The same things were measured in two ways. Each way mixes the same 11 hidden numbers, adds some noise and spreads widely along 5 directions of its own, which tell nothing about the thing.
Some things both ways: the first way, then the second way.
-.02	-.33	-.13	-.06	.22	-.12	-.08	.16	.10	.06	-.18	.00	-.35	.48	-.45	.10	-.14	.07	-.10
.04	.18	.39	.07	-.02	.08	-.08	.08	.25	.25	-.04	-.09	-.02	-.22	-.13	-.11	.01	-.01

-.28	-.09	.00	-.03	.01	-.08	.40	-.14	.23	.06	-.31	.07	.09	.39	-.17	.04	.04	-.04	-.15
-.09	.23	.03	-.13	-.03	.00	-.03	-.10	.16	.05	.22	-.01	-.07	-.10	.21	.19	-.13	.12

.08	-.27	-.02	-.02	.03	-.02	-.01	.05	.24	-.12	-.04	-.26	.03	-.17	-.15	-.07	-.24	-.30	.16
.30	.00	-.07	-.05	.13	-.13	.02	-.07	-.08	.01	-.31	.16	-.08	-.08	.11	-.01	.32	-.03

.11	-.50	.04	-.16	-.21	.02	.03	-.10	.40	.03	-.43	-.12	.07	.49	-.27	.00	.01	-.01	-.13
.16	.34	-.06	.00	.07	-.14	-.15	.08	-.03	-.06	.00	.13	-.14	-.16	.19	.02	.07	.14

.40	-.11	.14	.05	-.20	.14	.52	-.17	.33	.04	-.11	-.24	.12	.13	.23	.14	-.04	-.31	.11
-.08	-.24	-.14	-.10	.01	.10	.04	.10	-.11	.21	-.32	.11	-.07	-.06	-.27	-.05	-.06	-.23

.03	.05	-.03	-.02	-.05	.21	.06	.07	-.11	-.02	-.05	-.22	.03	.26	-.13	.12	.06	-.12	-.20
.11	.51	.44	-.22	.05	.11	-.26	-.15	.23	.32	.33	-.28	.06	-.20	.17	.40	-.21	.11

-.08	-.27	-.13	-.05	.01	-.01	.19	-.16	.08	-.06	-.13	-.04	.12	-.15	.10	-.06	-.09	-.09	.08
.08	.01	-.13	-.21	.14	-.15	.03	-.08	-.06	-.07	-.18	.03	.02	-.06	-.19	.24	.13	.16

.23	-.09	.16	-.08	-.13	.04	.26	.05	.18	.07	-.22	.15	-.19	.05	.28	.21	.35	-.10	.02
.01	-.15	-.05	.29	-.16	.24	.06	.09	.04	-.23	.08	.15	-.03	.02	-.01	-.28	-.03	-.37

-.06	-.09	.08	.11	-.03	.16	-.06	-.06	-.07	-.15	.03	-.23	.19	-.15	.01	-.03	-.02	-.29	.00
.16	.10	-.08	-.02	.03	-.22	.01	-.08	.02	-.05	.00	-.14	.10	.02	.28	-.05	-.21	.18

-.11	-.18	-.14	-.02	.25	-.02	.11	.02	.02	.08	-.17	.11	-.12	.14	.01	.00	-.07	.05	.02
.09	.07	-.12	.19	-.19	-.35	.12	.11	.05	.34	.09	.13	.28	-.32	-.07	-.61	-.15	.28

-.12	.12	.00	.07	-.11	-.07	-.05	-.26	.05	-.28	.12	-.19	.30	.17	-.30	-.33	.20	.20	-.27
.11	.06	-.19	-.25	.06	-.05	.00	-.03	-.20	.08	-.15	-.01	-.03	.03	-.21	.30	.21	-.04

-.23	-.02	.20	.12	.07	-.10	-.14	-.31	.04	-.06	.33	-.15	-.13	.11	-.25	-.12	-.19	-.05	-.35
-.19	-.22	.07	-.10	-.07	.27	.18	.01	.09	-.21	-.08	.24	-.11	.01	-.33	.22	.40	-.10

-.14	-.04	-.10	.18	.01	-.31	.07	-.23	-.33	-.17	.34	-.10	.09	-.14	-.04	-.10	.09	-.10	-.09
-.01	.15	-.02	.01	.06	-.16	-.02	-.16	.13	-.34	.25	.65	.04	-.09	.21	-.01	.04	-.04

.06	-.26	.13	-.13	-.17	-.14	-.04	.04	.02	.07	-.16	.03	-.09	-.02	-.05	.02	.18	-.14	.02
.23	-.01	-.15	.13	.07	-.12	.09	.09	-.11	.32	-.06	-.07	-.04	-.07	.08	-.44	-.06	-.04

-.24	-.17	-.10	-.21	.14	-.01	.17	.05	.08	.36	-.19	.08	-.17	.10	-.12	-.08	-.19	.08	.04
-.26	-.13	.14	-.17	-.18	.15	.16	-.17	.38	.26	.08	-.17	.10	-.29	-.44	.03	-.04	-.13

.15	-.40	-.03	-.19	-.37	.05	-.17	-.01	-.26	.13	-.11	-.01	-.21	-.04	-.13	.09	.16	.02	.05
.22	.16	.25	-.14	-.02	-.01	-.23	.10	-.12	.38	-.11	-.33	.22	-.36	.05	-.18	-.18	.31

-.14	-.15	.18	-.11	-.09	-.29	.08	-.28	.33	-.05	-.03	.12	-.15	.20	-.15	-.17	.25	.23	-.31
-.24	-.33	.18	-.19	.04	.41	.18	-.02	.15	.24	-.13	-.17	-.03	-.22	-.74	-.09	.13	-.43

.18	-.10	-.03	.11	-.30	-.11	.19	-.21	-.01	-.10	.06	.16	.07	-.16	.21	-.08	.42	.03	.15
.22	-.02	-.08	-.06	-.10	-.15	-.09	.13	-.32	.12	-.43	-.10	.04	-.12	-.10	-.15	.08	.26

-.17	.17	.17	.16	.24	-.04	-.10	-.15	.19	-.51	.15	-.03	.01	.02	-.03	.00	.20	-.07	-.41
.33	-.12	-.01	.09	.06	.03	.10	.06	-.09	.38	-.01	-.01	.23	-.22	-.19	-.52	-.06	-.04

.00	-.06	-.01	.02	.16	.06	.41	-.15	.56	-.21	-.40	.14	.14	.23	.19	.10	.08	-.08	-.07
.11	.25	.24	-.24	-.09	.06	-.23	-.11	-.02	.41	-.05	-.43	.06	-.41	-.21	.03	-.24	.21

-.05	-.12	-.05	.07	.41	.05	.42	-.09	.34	-.18	-.18	.17	-.24	.25	.12	.15	-.06	.17	-.12
-.23	-.24	.19	-.10	.03	.26	.06	.20	.04	-.29	-.18	-.34	.11	.20	-.37	.36	.09	.00

.13	.24	.04	.13	.05	-.04	-.01	-.03	-.34	-.19	.33	-.13	-.03	-.01	.18	.02	.17	-.11	-.26
.27	-.08	.35	.15	.11	.49	.02	.19	-.10	.15	.01	-.19	.11	.17	.16	-.09	-.16	.03

.01	-.04	-.18	.01	.47	-.27	.21	.20	-.08	-.08	-.01	.10	-.11	.09	.15	-.01	.06	.04	-.05
.00	.08	.25	.05	.12	.17	.05	.06	.17	-.03	.12	-.27	.00	.18	-.01	.09	-.09	-.08

.17	.05	.28	.04	-.39	-.07	.11	-.40	.11	-.16	.02	-.12	.25	.27	.07	-.04	.38	-.03	-.35
.01	.14	.07	-.20	.02	.32	-.19	.02	-.20	.09	-.03	-.09	-.20	-.06	-.17	.28	-.05	-.08

-.25	-.25	-.12	-.07	.10	-.20	.03	.05	.05	.17	-.18	.05	-.02	.42	-.31	-.12	.05	.10	-.17
.14	.06	.07	.18	.01	.05	.13	.21	.14	.05	-.08	-.14	-.01	-.03	.28	-.16	.00	.28

Other things, the second way, with their names:
J_563: .27	.03	.01	.00	.14	-.04	-.06	.27	-.35	.18	-.43	-.27	-.06	.09	-.10	-.11	.00	.19
J_813: -.22	-.16	.19	-.13	-.15	.20	-.06	-.15	.09	-.42	.08	-.13	.22	.22	-.05	.31	-.23	-.29
J_897: .08	.15	.09	.10	.22	-.02	.12	-.09	.23	-.08	.38	.08	.10	-.07	.00	-.24	-.04	-.21
J_614: .21	-.41	.11	.01	-.19	.67	.07	.02	-.16	-.01	-.38	-.58	-.05	.08	.16	-.02	-.03	-.16
J_570: .26	-.23	.07	.02	.15	-.11	.19	.06	-.05	.84	-.31	-.13	.24	-.16	-.50	-.56	-.23	-.06
J_713: -.11	-.42	-.04	-.19	.18	.06	.17	.10	-.15	.15	-.45	-.35	.05	.32	-.72	.20	.07	-.34
J_800: .18	-.14	.45	.14	-.10	.72	-.05	.01	.14	.10	.01	-.35	-.02	-.13	.38	-.15	-.40	.06
J_520: .09	.22	.06	-.04	.06	-.34	-.15	-.20	.05	-.17	-.04	.14	-.09	-.01	.07	-.02	-.01	-.16
J_758: .08	.00	.09	.00	.05	-.06	.12	.12	-.11	.07	-.01	-.16	.19	.16	-.06	-.08	.04	.06
J_358: .03	-.02	.04	.08	-.28	.05	.03	-.06	.01	-.25	.01	-.04	.03	-.02	.18	-.15	.16	-.16
J_579: -.15	-.02	-.04	.10	-.03	-.02	.11	-.12	.26	-.34	.07	.20	-.14	.19	-.03	.16	-.12	-.09
J_238: -.20	.02	-.20	-.18	-.11	-.19	.13	-.06	.12	.14	-.16	.01	-.27	-.05	-.30	.22	.26	-.03
J_516: .02	.07	.12	-.01	-.21	.29	-.01	.09	.07	-.30	.21	-.04	.10	-.09	.35	.23	.16	.26
J_589: -.30	.29	.11	-.16	-.19	-.08	-.05	-.34	.39	-.61	.45	.31	-.01	-.13	-.26	.46	.41	-.21
J_264: .09	.16	-.20	-.12	.13	.03	-.01	-.13	-.02	-.32	.01	-.12	-.20	.19	-.07	.48	.06	-.08
J_233: .34	.28	-.03	-.02	.06	-.09	-.04	.20	-.22	.46	.10	-.07	.11	-.13	.08	-.15	.10	.16
J_634: .07	-.12	.14	-.19	.20	.42	.02	.03	-.04	-.05	.06	-.23	.04	.12	.37	.31	-.05	-.01
J_274: -.10	-.33	.18	-.09	.15	.55	.06	.19	.06	.39	-.16	-.34	.07	-.10	-.57	.04	-.30	-.21
J_89: .03	-.18	.09	.05	-.05	.23	.04	.23	-.15	.05	-.09	-.16	.18	.05	-.01	-.18	.01	-.13
J_261: .05	-.07	-.23	.01	.22	-.16	.14	.02	.00	-.31	-.13	.33	-.06	.15	-.10	.07	.18	-.07
J_428: .01	-.12	-.05	.29	.11	.25	.16	.19	.12	-.41	-.07	.12	-.20	.19	.09	-.09	-.04	-.07
J_414: .06	.09	-.12	-.10	-.16	.06	-.06	-.09	-.12	.08	.06	-.09	-.15	-.11	.03	-.04	.15	-.23
J_862: -.04	.14	-.40	.13	-.09	-.23	-.01	.07	.01	-.45	-.22	.37	-.33	.02	-.20	.20	.26	.05
J_135: -.04	.19	-.21	-.03	.28	-.39	.18	.09	.15	-.02	.27	.51	.04	.05	-.06	.14	.22	.13
J_212: .32	.12	-.51	.09	-.03	-.34	.04	.28	-.46	-.01	-.04	.14	.07	.18	.40	-.08	.01	.48
J_826: -.01	-.31	.30	.00	.12	.27	.06	.23	-.01	-.17	-.25	-.27	.22	.15	-.10	.07	-.11	.24
J_118: .28	.30	.16	.22	-.13	-.05	-.09	.12	-.07	-.24	.11	.08	-.11	.04	.39	-.07	.40	.16
J_995: .04	.15	.09	-.21	-.05	-.13	-.13	-.28	.06	-.04	.11	.16	.24	-.19	-.09	.17	-.07	-.17
J_963: .03	.03	.07	-.07	.05	.08	.00	.13	-.12	.05	-.01	-.40	.06	.15	-.08	.10	-.12	.08
J_630: -.20	.12	.29	-.07	-.03	.02	.13	-.22	.36	.09	.36	-.10	.03	-.08	-.16	-.05	-.06	-.09
J_866: .08	.25	.22	.09	-.05	.12	-.02	-.22	.24	-.21	.47	.06	-.09	.16	.59	.13	-.04	-.20
J_564: .05	-.08	-.03	-.01	-.03	.04	.15	.18	-.07	-.06	-.23	-.07	-.02	.13	.14	.09	.28	.13
J_970: -.12	-.40	.15	-.17	.08	.10	.13	.05	-.13	.16	-.24	-.28	.23	.21	-.56	-.04	-.03	-.33
J_18: -.23	.07	.53	-.07	-.18	.03	-.13	-.24	.53	.21	.31	-.15	.38	-.40	.08	-.25	-.48	-.18
J_652: .02	-.02	-.05	.02	-.12	.17	-.01	.05	-.12	-.22	.24	.19	.00	.06	.23	.07	.18	-.15
J_95: -.01	.01	.09	-.14	-.07	-.07	-.07	.16	-.04	.25	-.30	-.07	.03	-.11	.06	.05	-.02	.27
J_389: .13	-.25	-.19	.27	-.16	.12	.02	.01	-.09	-.30	-.14	.30	.14	.00	.02	-.34	-.23	-.22
J_243: .00	.19	-.18	.00	.21	-.46	.12	-.10	.33	.29	.05	.11	-.04	-.04	-.08	-.01	-.22	.04
J_664: -.02	.11	-.21	.01	-.07	.06	.04	.05	.02	.08	.14	.25	-.04	-.13	.02	-.02	-.14	.01
J_245: -.07	-.20	-.01	-.07	.06	-.03	.06	.11	-.09	-.04	-.08	.00	.25	.14	-.24	.00	-.14	-.12
J_739: .11	.69	-.03	-.28	.28	-.56	-.05	.14	-.01	.22	.27	.14	-.26	.06	.55	.50	.59	.52
J_103: -.04	-.08	-.08	-.03	.03	-.15	.07	.07	.08	.14	-.17	-.20	-.06	.01	-.19	-.06	.00	-.10
J_778: -.21	-.01	.05	-.13	.07	.13	.06	.07	-.03	-.19	.08	.15	-.04	.11	-.38	.22	.09	-.07
J_478: .21	-.09	.29	.13	-.08	.57	-.02	.28	-.02	.16	-.09	-.50	.12	-.02	.32	-.06	-.31	.25
J_303: -.09	-.13	-.18	-.24	.23	-.05	.05	-.11	-.07	.04	-.23	.26	-.26	.18	-.43	.46	.15	-.26
J_672: .15	.05	-.01	.03	.16	.02	.17	.10	.09	.30	.12	.25	.00	-.15	-.01	-.20	.16	.10
J_540: -.09	.08	-.02	-.03	-.15	.00	-.03	.08	.14	-.13	-.01	-.11	-.08	-.14	.23	.06	.02	.14
J_910: .09	.04	-.19	-.04	-.02	.03	.08	-.16	.09	-.24	-.03	.21	-.23	-.07	-.13	.26	.28	-.01
J_252: -.07	.03	.24	.09	-.02	.28	.01	-.06	.27	-.02	.27	-.14	.08	.11	.07	.11	-.33	-.22
J_263: .05	-.04	.36	.00	-.16	.37	-.09	.00	.16	.06	.12	-.05	.21	-.31	.26	-.13	-.11	.09
J_136: .03	-.02	.16	.08	.03	-.06	.17	.14	.07	.09	.24	.24	.36	.11	.06	-.12	.00	.12
J_698: -.01	-.35	-.02	-.02	.04	-.05	.23	.08	.11	.29	-.35	-.10	.18	-.02	-.32	-.17	-.13	.02
J_667: .03	.15	.12	-.05	.21	-.45	-.01	.01	.18	-.06	-.16	-.10	.09	.07	.03	.03	-.05	.13
J_88: -.02	.16	-.13	-.16	.00	-.25	-.03	.01	-.19	-.04	.07	-.18	-.04	.08	-.22	.03	.07	.02
J_28: .17	-.18	-.02	.25	.00	.47	.17	.12	.02	-.35	.15	.31	.07	.06	.22	-.16	.17	-.27
J_363: -.17	-.03	.08	-.27	.10	-.12	.01	-.01	.11	.23	-.16	-.12	-.07	-.11	-.11	.11	.06	.03
J_704: .00	-.03	.13	.20	.09	.01	.02	.14	.13	-.17	-.16	.11	-.07	.15	.14	-.11	-.25	.14
J_530: .15	-.15	.14	.12	-.18	.33	.03	.17	-.09	.08	-.27	-.38	-.07	.06	.30	-.10	-.11	.15
J_116: .18	.19	.08	.10	-.17	.37	-.10	.00	-.12	-.04	.14	-.08	-.20	.03	.11	.10	-.01	-.02
J_335: .08	.19	-.07	.01	.11	-.26	.01	-.03	.08	-.23	-.01	.07	-.01	.24	.05	.28	.04	.10
J_606: .07	-.10	-.13	.36	-.35	-.04	.17	.05	-.06	-.26	.43	.65	.33	.07	.24	-.55	.04	-.15
J_883: .10	.24	.36	.04	-.20	.62	-.25	.02	-.12	-.35	.03	-.47	-.34	.17	.35	.33	-.03	.00
J_39: -.10	-.08	.16	-.06	-.10	.23	-.02	.04	.02	-.08	-.07	-.04	.09	.00	-.17	.10	-.09	-.01
J_441: .13	.31	.20	-.09	-.05	-.11	-.17	-.01	.01	.06	.22	-.01	.13	-.21	.47	-.06	-.02	.29
J_898: -.20	-.11	.35	-.14	.09	.44	-.10	-.06	.05	-.11	.05	-.16	.01	.14	-.32	.25	-.18	-.51
J_668: .14	-.15	-.02	.17	.02	.19	.17	.13	-.07	.07	-.03	-.15	.09	.31	-.06	-.06	-.15	-.14
J_819: .19	.26	.10	-.01	.06	.08	-.22	-.01	.01	-.16	-.06	.02	-.07	-.24	.12	.06	-.07	.14
J_276: .07	-.08	-.22	-.14	.03	.10	-.01	-.12	-.22	-.35	-.06	.19	-.05	.07	-.20	.25	.06	-.05
J_155: .07	.19	.36	-.03	.05	.11	-.21	-.09	.12	-.44	.10	.08	.11	-.02	.37	.18	-.03	.03
J_68: -.02	.06	.20	.10	-.13	-.05	.05	.06	.19	-.10	.20	-.13	.35	-.25	.23	-.46	-.15	.16
J_801: -.07	.10	.18	.01	-.04	.07	-.02	-.05	.11	.09	.00	-.13	-.22	-.06	-.44	-.07	.15	-.32
J_601: .15	.13	-.22	.00	-.06	-.11	.05	-.07	-.13	.22	.04	.01	-.12	.00	.08	-.11	.04	-.16
J_777: .17	-.18	-.04	.33	-.22	.13	-.01	.37	-.10	-.34	-.23	.16	.18	.03	.61	-.32	-.06	.17
J_821: .16	-.16	.13	.24	-.25	.27	.10	.13	.05	.46	.31	-.17	.41	-.27	.13	-.71	-.54	.13
J_353: .18	-.04	.02	.02	-.21	.20	.04	.00	-.21	-.02	.08	-.29	-.04	.22	.34	.03	.10	-.06
J_975: -.02	.02	.07	-.18	-.06	.21	-.11	-.35	.02	-.50	-.12	-.25	-.20	.12	-.24	.50	-.02	-.13
J_884: -.15	-.07	.02	-.11	-.03	.03	.01	.07	-.08	.03	-.12	-.17	-.07	.23	-.43	.24	-.11	-.02
J_608: .03	-.20	-.14	.17	-.08	.09	.13	.35	-.13	.11	-.14	.16	.14	-.10	-.09	-.40	-.06	.15
J_60: -.24	.02	.08	.09	-.16	.27	.11	.02	.18	-.26	.33	.10	-.15	.13	.04	.14	-.08	.01
J_765: .25	.12	.40	-.27	-.06	.54	-.20	.25	-.43	.20	-.11	-.79	.11	.10	.33	.34	.01	.38
J_502: .24	-.31	.13	.05	.22	.41	.03	.15	-.04	.20	-.30	-.14	.18	.09	.34	-.09	-.52	.07
J_269: .10	.09	.28	.03	.09	.04	-.04	.07	-.01	.06	.10	-.04	.09	.10	.05	-.03	-.03	.04
J_846: .10	-.09	-.21	.02	.09	-.17	.02	-.09	-.07	.09	-.13	.11	-.06	.03	-.09	-.12	-.22	-.13
J_278: -.15	-.05	.03	-.01	-.11	.13	.13	.13	.06	.07	.25	-.12	.00	.11	.35	-.07	-.06	-.01

Some of these things the first way, each followed by its name:
.16	.02	.00	.11	.17	.36	.13	-.04	.22	-.34	.04	-.34	.13	-.14	.09	.03	-.22	-.23	.07 -> J_995
.09	-.29	.11	-.19	.10	-.04	-.19	.07	-.02	-.06	.00	-.16	-.11	-.21	.24	-.01	-.02	-.14	-.14 -> J_897
.03	-.17	.00	-.04	.11	.03	.06	-.25	.03	-.18	-.08	-.09	.15	-.23	.25	-.03	-.26	-.21	-.03 -> J_276
-.07	-.48	-.16	-.01	-.36	-.16	-.20	.00	-.35	.09	.03	-.02	-.07	.04	-.44	-.16	.24	.18	.13 -> J_667
.34	-.01	.10	.12	-.01	.15	.25	-.04	.08	-.16	.11	-.11	-.06	-.20	.28	.00	.03	-.06	.16 -> J_713
-.31	-.17	-.21	.03	-.20	-.50	.07	-.23	-.26	-.11	.07	.21	.10	.05	-.24	-.26	.45	.28	-.14 -> J_261
-.05	-.10	-.08	.00	-.37	.11	.23	-.12	-.17	.07	-.14	-.20	.18	.27	-.31	.09	.04	-.16	-.05 -> J_502
.04	-.12	.08	.03	.01	.08	.12	-.02	.00	-.05	.07	-.13	-.14	-.14	.10	.18	.03	-.25	-.02 -> J_441
-.06	.09	.31	.00	-.26	-.04	.00	-.08	-.35	.22	.31	-.14	-.10	-.01	-.04	-.03	.31	-.10	-.21 -> J_278
.02	.09	-.10	-.02	.29	-.32	.00	.12	-.04	-.11	.06	-.11	.22	-.06	.00	-.30	.05	-.02	.04 -> J_601
.02	-.03	.33	-.12	-.49	.13	-.11	-.16	-.10	.08	.05	-.07	-.16	.00	-.19	.02	.32	.03	-.24 -> J_652
.18	.23	.18	.04	.02	.04	-.09	-.16	-.06	-.27	.39	-.28	.13	-.02	.16	-.18	.20	.04	-.33 -> J_765
.01	-.37	-.08	.02	-.16	-.20	.23	.00	.25	-.14	-.43	.26	-.11	.07	-.24	.04	.16	.02	.25 -> J_520
-.18	-.18	-.05	-.11	.29	.03	-.10	-.01	.08	-.02	.02	.02	-.21	-.09	-.01	-.08	-.13	.12	-.11 -> J_589
-.09	-.11	-.09	.08	-.01	-.29	-.09	-.14	-.20	-.25	.13	-.02	.16	.04	.04	-.04	.37	-.05	-.24 -> J_819
-.21	-.31	-.01	-.03	-.13	-.20	.09	-.06	-.17	.18	-.01	-.02	-.21	.06	-.37	.04	.04	-.05	.03 -> J_363
-.32	-.12	-.08	.03	.16	-.35	-.21	.09	-.53	.02	.38	-.25	-.19	.15	-.55	-.06	.04	.03	-.31 -> J_739
-.04	-.20	.04	-.16	-.12	-.07	.22	-.10	.02	.21	-.10	.01	-.13	.10	.05	.09	.01	-.13	-.15 -> J_672
-.08	-.18	-.18	-.02	.29	-.04	.20	.02	-.35	-.02	.15	-.15	-.12	-.03	.15	.14	-.20	-.10	-.13 -> J_135
.03	-.06	-.22	.04	.08	-.12	.43	-.04	-.10	-.13	-.07	.21	-.12	.03	.07	.00	.20	.26	.10 -> J_245
.03	-.18	-.07	.04	.22	-.38	-.03	.07	-.38	.07	.19	-.01	-.02	-.07	.33	.00	.15	-.21	-.08 -> J_428
.26	-.18	-.12	-.10	.05	.04	.30	.01	.15	.04	-.14	.07	-.11	-.02	.23	-.11	-.06	.15	.18 -> J_758
.08	-.03	-.02	.01	.05	-.24	-.11	-.03	-.25	-.18	.14	-.05	-.13	.16	-.27	-.12	.13	.22	-.19 -> J_898
-.02	-.05	-.03	.12	.17	-.02	-.24	-.02	-.10	-.16	.13	-.22	-.04	.13	-.41	-.14	-.30	-.09	-.08 -> J_570
-.23	-.26	-.25	.02	.22	-.18	-.16	.18	-.24	.01	.01	-.07	-.21	.34	-.60	-.03	.02	.17	-.06 -> J_777
-.09	.11	-.27	.03	.23	-.08	.47	-.01	-.17	-.02	.07	.18	-.22	.09	.04	.01	.04	.28	-.02 -> J_136
-.23	.07	-.04	-.01	.18	-.03	.13	.04	.04	-.01	-.18	.07	-.04	.47	-.17	.08	.17	.04	-.32 -> J_478
-.18	.02	-.26	.02	.57	-.30	.05	.11	-.04	-.32	-.03	-.06	.29	-.06	.15	-.19	-.02	-.05	-.09 -> J_264
.11	-.23	.05	-.08	-.29	-.10	-.09	-.35	-.28	.10	.14	-.05	-.03	.11	.02	-.16	.05	.19	-.21 -> J_778
-.06	-.10	-.18	-.01	.20	-.20	.40	-.10	.26	-.14	-.39	.37	.17	-.23	.42	-.08	.06	-.08	.24 -> J_975
.21	-.22	.04	-.10	.15	.11	.03	.05	.03	.00	-.16	-.10	-.08	.04	.17	.03	-.14	-.05	.01 -> J_963
-.20	.01	.00	-.02	-.03	.00	.35	-.05	.08	.04	-.09	.19	-.25	.07	.00	.21	.26	-.04	-.14 -> J_263
.02	-.22	-.07	-.17	-.12	-.08	-.04	.15	-.21	.40	-.11	.00	-.13	.04	-.13	-.07	-.04	-.10	.18 -> J_530
-.35	-.12	-.02	.03	.09	-.23	-.05	.01	-.16	.06	.06	.05	-.05	.19	-.27	-.04	.27	.01	-.21 -> J_540
.06	-.05	.14	-.14	-.05	.03	.00	-.10	.33	.05	-.35	.02	.10	.43	-.10	-.06	-.03	-.02	-.23 -> J_116
.00	-.15	-.10	.08	-.12	-.15	-.15	-.03	-.45	-.14	.31	-.08	-.13	-.22	-.06	.01	.23	-.05	-.04 -> J_155
-.20	-.15	-.23	-.03	.34	-.13	-.07	-.02	-.19	-.15	-.10	-.09	.13	.19	-.25	-.15	-.24	.10	-.07 -> J_212
.03	.06	.13	-.15	-.08	.24	-.04	.02	-.24	.21	-.03	-.03	-.12	-.04	.25	.11	.02	-.18	-.10 -> J_821
.15	-.29	.05	-.11	.25	-.28	-.25	.13	.08	.02	-.06	.05	-.28	.09	-.09	-.08	-.12	.01	.00 -> J_801
.17	.08	-.17	-.02	.30	.01	.32	.17	-.02	.01	-.15	.06	-.03	.02	.27	-.01	-.06	-.01	.13 -> J_668
-.50	-.16	.04	-.08	-.07	-.07	-.09	-.21	.25	-.02	-.30	.09	.10	.30	-.47	-.14	.00	.01	-.30 -> J_910
-.03	-.29	-.11	-.16	.08	-.16	-.02	.10	-.19	.43	.00	-.15	-.03	-.02	-.12	-.21	-.26	-.08	.24 -> J_238
